The groups are shells around one centre, one inside the other: the same stretched ball of 6 dimensions in 9 sizes.
Known rows, each followed by its group:
[ 20.8  12.2   2.4  -7.6  31.2 -13.4  41.5  -8.2 -21.0] => debe
[ 13.1 -21.2  38.7 -17.2   4.7  -7.4   2.1 -15.4  -5.5] => Kasen
[ 25.1   2.0  33.4 -19.3  13.2 -10.4  60.1 -20.0 -39.9] => toti
[  9.0 -20.4  18.6   3.9  12.6  -5.2  -4.4   0.4  12.3] => fosop
[ 24.2 -19.9  65.8 -53.7   6.1  -2.5  14.8 -55.8 -67.5] => vem
[  5.3   4.6  -9.3  21.2  17.9 -13.2   9.4  34.5  30.2] => bugo
[ 12.2 -29.0  39.2 -18.6  12.5  14.6 -10.8 -41.3 -38.6] => toti
[  8.7 -25.8  17.8   4.9  14.9  -9.3 -15.8   3.3  21.4] => toti
[ 18.5 -11.8  25.5 -12.3  15.6 -33.2   7.5  11.8  15.5] => debe
[ -1.7   9.8 -12.2  23.3  12.1   8.5   8.9  22.8  15.4] => fosop
[ -2.6  18.4 -31.6  23.1  26.0   8.1   2.5  15.4  23.4] => bugo
[  9.0 -27.0  41.7 -14.4   0.5   1.2  -8.9 -16.9  -7.9] => fofil
[12.6 -2.6  4.2 -0.9 26.0 -7.1  6.5 -2.5 -5.2] => Dil
[  9.3 -26.4  36.4 -25.7  10.9  -9.0 -37.5 -17.3  -4.0] => fosop
[  6.1 -20.3  25.2 -12.9  10.8 -11.9 -36.4   3.3   9.5] => Dil
[  8.8 -10.6  23.3   1.4   4.5 -10.1   5.1  15.8   6.5] => zab
[ 15.0  10.3   3.3  13.8  17.1 -10.3  47.5  21.7  -7.0] => debe
[ 15.5 -29.7  35.7 -17.6  14.0 -16.0 -13.8 -15.6   4.4] => Dil
[ 25.1 -25.3  60.3 -42.0   8.2  -3.8  23.6 -54.2 -49.8] => fofil
[ 18.3   8.0  26.0 -21.9  11.1 -14.2  38.0  -8.4 -23.3] => fosop
[  7.9 -20.3  25.0  -2.9   8.3  -9.1 -14.4   5.5  10.7] => fosop
[  9.9 -16.1  46.2 -38.3   2.6   4.6 -14.8 -37.1 -35.0] => Dil
[  3.7  21.1 -20.4  15.9  25.1  15.5  27.1   0.8 -12.6] => Dil
[ -4.3  -3.9   8.3  -8.8   7.5  14.4 -28.9 -13.8   4.7] => debe
[ -4.7   3.7 -15.3  10.0  18.7  13.4 -17.0  -4.3  24.4] => vem
[ 17.9 -17.3  29.2 -21.2  17.7  -0.1  19.7 -44.6 -14.9] => toti
[  2.7 -23.0  21.5  -2.2   8.0 -12.6 -42.1  17.4  23.6] => vem
[ 15.8 -22.5  36.4 -29.0  16.6  -9.9 -14.4 -29.2 -16.1] => Kasen
[15.6  1.9 -0.9  4.6 28.7 -6.9 28.2 -5.0 -3.8] => Kasen
[  3.3  -6.1 -10.5  10.7  28.9  22.5  -3.8 -26.9  -4.8] => fofil
[ 13.2 -30.9  25.0  -6.4  16.8  -8.9  -7.9 -20.8  19.6] => vem
[ 12.3  14.2  25.4 -27.4   4.6 -31.3   8.2  22.7  -2.0] => vem
[  9.5  -7.2  13.4  -2.8  19.2  14.2   6.3 -21.2 -30.6] => zab
[  6.5  -9.9  18.8 -21.0  17.8   5.8 -24.8 -25.6 -20.1] => bugo
[ 13.6 -40.3  47.1 -23.4  12.0  16.3 -15.1 -56.6 -36.1] => debe
[ -0.8   9.9  12.1  -9.5   0.2 -11.3 -15.9  26.5  13.7] => fofil
[ 17.1  11.6  -6.3  13.4  26.0 -14.0  51.3  11.7   6.4] => Kasen
[  7.6 -29.5  36.3 -16.6   5.3 -10.6 -32.2  -8.1  12.4] => bugo
[ 15.0   4.5  -9.0  12.4  28.4 -21.5  29.4  15.3  27.6] => toti
[  9.4   7.6  20.1 -13.0   6.4  -2.1  19.5  -1.5 -19.1] => fosop
[  8.6 -20.4  30.5 -19.5   8.7 -14.8 -26.9  -5.2  11.8] => Kasen
[ 10.7 -28.3  58.5 -40.6  -1.2  -7.4 -36.2 -21.4 -29.0] => zab
[ -1.0  11.2 -29.0  28.1  27.3  24.0  15.3  -4.7   7.0] => zab
[ 23.2   5.6   4.6  11.4  23.9 -19.0  67.6   8.0   1.3] => toti
[  0.2 -35.5  29.0  -5.9   4.9  13.9 -40.5 -24.4   9.2] => vem
[  7.9 -36.3  53.9 -27.3  -2.7  -6.8 -39.8 -14.1  -6.5] => fofil
[ 10.2  23.0  -7.2   0.0  22.6  -6.7  27.9  11.1 -11.5] => bugo
[ 26.8 -19.7  58.8 -55.2  15.1 -13.0  10.2 -55.0 -55.2] => debe
[ 18.1  -0.9  25.0  -6.6  11.2  -9.9  40.4  -1.5 -19.8] => bugo
[  5.3   5.2   2.4  15.7   6.9 -12.2  19.5  33.3  26.4] => fofil
[ 20.2  -1.9  27.0 -21.9  20.0   1.4  31.8 -32.4 -48.1] => zab
[ -6.9  16.2 -21.9  14.8  18.6   8.6 -21.5  23.1  15.0] => zab
[ 10.7 -27.4  37.6 -12.8   5.0 -13.6 -18.4  -0.6   7.2] => Dil
[ -1.8  11.9 -26.2  30.7  20.4  -1.2   4.5  33.6  37.8] => Kasen

New rows, each followed by its group:
[  0.3 -10.3  10.2   9.8   5.4  11.9  -3.1  -0.3  10.2] => toti
[ 14.6  16.4   7.5 -11.0  18.0  -0.9  45.1 -15.2 -23.4] => zab
[ 21.4  -7.8  15.0 -13.3  29.6  -9.3  25.7 -28.6 -15.9] => zab
[  5.5  32.5 -39.8  27.0  33.8   1.3  41.7  18.2  14.3] => fofil
[ 17.3  -1.6   9.3  -6.4  24.2 -19.6  21.0  -1.8   5.7] => fosop
[  2.7  31.0 -42.1  35.1  29.4  -7.5  34.5  39.4  36.6] => zab
[ 19.7  -9.6  23.7 -28.6  24.6 -10.0  13.4 -40.1 -15.6] => vem
[ 28.5  -6.3  31.8 -18.5  22.1  -5.6  60.9 -37.9 -44.8] => toti
[  1.8   5.3  12.3 -10.1   5.9   0.4  -6.5   3.1  -1.2] => Kasen
[  6.5  -9.7  -9.5  16.7  29.8  25.1  13.5 -32.6  -5.7] => debe
[ 14.7  14.8   4.8 -12.3  24.7  -7.2  24.6  -6.2 -25.9] => fofil
[ 8.6  2.7  5.3  9.6 11.9  3.0 31.5  1.8  1.8] => bugo
[ 0.4 -5.8 -7.7 28.1 16.4 19.7  6.8  4.5  5.7] => debe
[ 24.8 -18.4  42.4 -18.0  11.2 -29.4  27.0  -1.7  -7.3] => debe
[ 11.4 -16.4  12.3  11.9  16.8   2.0  16.6  -5.3   3.4] => Dil
[ 15.1   6.6  16.1 -18.1  15.7 -18.1  21.1  -3.4  -3.0] => Kasen
[ 21.7  -4.5  50.0 -36.9   0.8 -34.1  22.3   2.0 -14.2] => debe
[ 27.5 -40.5  82.1 -58.3   2.4 -13.3   2.0 -58.6 -51.1] => debe
[ 24.2  -6.1  30.4 -14.7  17.5  -0.6  54.9 -33.3 -40.6] => fofil
[ 14.3   0.5  33.9 -26.2   6.9  -5.4  16.5 -13.5 -34.9] => fosop
[ -8.0  -0.7  -8.3  11.3  14.7  30.4 -26.9  -9.2  -5.1] => debe
[  4.2  -6.1   8.2  -8.4  17.9  19.2  -4.8 -34.6 -15.3] => zab
[  7.8 -19.5  38.8 -14.1  -3.1 -13.2 -11.9   5.8   9.5] => toti
[  1.4 -16.2  36.3 -25.1  -2.8  -6.6 -39.9  -1.4   4.1] => Dil
[  7.7 -20.9  46.5 -36.7   2.8   4.1 -30.6 -31.7 -31.6] => fosop
[  0.5  39.8 -53.5  49.9  28.7  -6.3  46.4  57.1  43.3] => debe
[ 10.2 -26.3  62.2 -47.9  -6.6 -12.0 -33.2 -24.6 -17.6] => toti
[ 22.7 -30.8  49.7 -29.2  14.2   2.6  17.5 -55.6 -39.3] => zab
[ 6.4 -8.4  3.2  5.4 17.0 -6.5 -1.5  1.7 26.6] => fosop
[  2.6  -6.4 -12.2  26.3  24.5  25.1  10.6 -12.4  -1.3] => toti
[ 15.5  -9.6  16.6  -1.9  16.0 -23.2  14.6   9.7  18.5] => bugo
[ -3.5  12.2 -27.4  18.2  26.6  15.7  -6.9   1.4  14.8] => zab
[ 14.6   5.0  14.1 -12.5  16.1 -26.6  13.9  13.6   8.0] => fosop
[ 24.9 -32.9  62.8 -49.8  11.7  -8.5   2.6 -60.2 -43.0] => zab
[ 22.9 -11.4  29.8 -12.4  17.2 -16.0  35.5 -13.5 -15.9] => Kasen
[ 24.0 -33.3  67.1 -52.3   5.6 -22.7  -5.3 -43.0 -23.3] => toti
[  1.8   3.4   4.8 -11.8  15.7  -6.4 -27.5   5.8   5.8] => Dil
[  3.9 -20.3  20.7 -14.9  14.1  10.0 -29.9 -29.7  -4.8] => Kasen
[ 1.8 -1.6  1.3 20.2 10.6  9.5  6.3 17.9  0.9] => vem
[ 5.0 -2.9 12.9 -3.3  7.5  3.6  9.5 -9.2  7.5] => debe
[ 13.5   7.6   8.7  -8.5  22.5   7.2  27.8 -20.4 -36.5] => Dil
[ 23.6  -5.8  35.1 -30.9  15.6 -14.4  37.3 -34.0 -23.7] => fofil
[  1.3  -0.1 -24.9  35.4  27.9  12.6   8.6  10.4  22.4] => zab
[ 15.2  16.2   6.6  -3.3  19.1  -1.8  45.3  -2.1 -29.8] => Dil
[ -0.5   5.8  -9.1  22.3  10.2 -17.5  -7.3  51.6  45.6] => debe
[ 14.3 -19.3  21.1 -12.2  24.4  13.8   3.8 -44.8 -32.6] => zab
[ 26.3  -6.3  17.7 -15.2  29.4 -20.1  43.0 -26.2  -8.1] => vem
[ -5.2  11.4  -5.3   2.1  10.3   2.0 -25.9  21.7  11.6] => bugo
[ -3.1  -3.1  14.7 -13.3   7.5  14.3 -36.8  -7.8 -17.1] => fofil
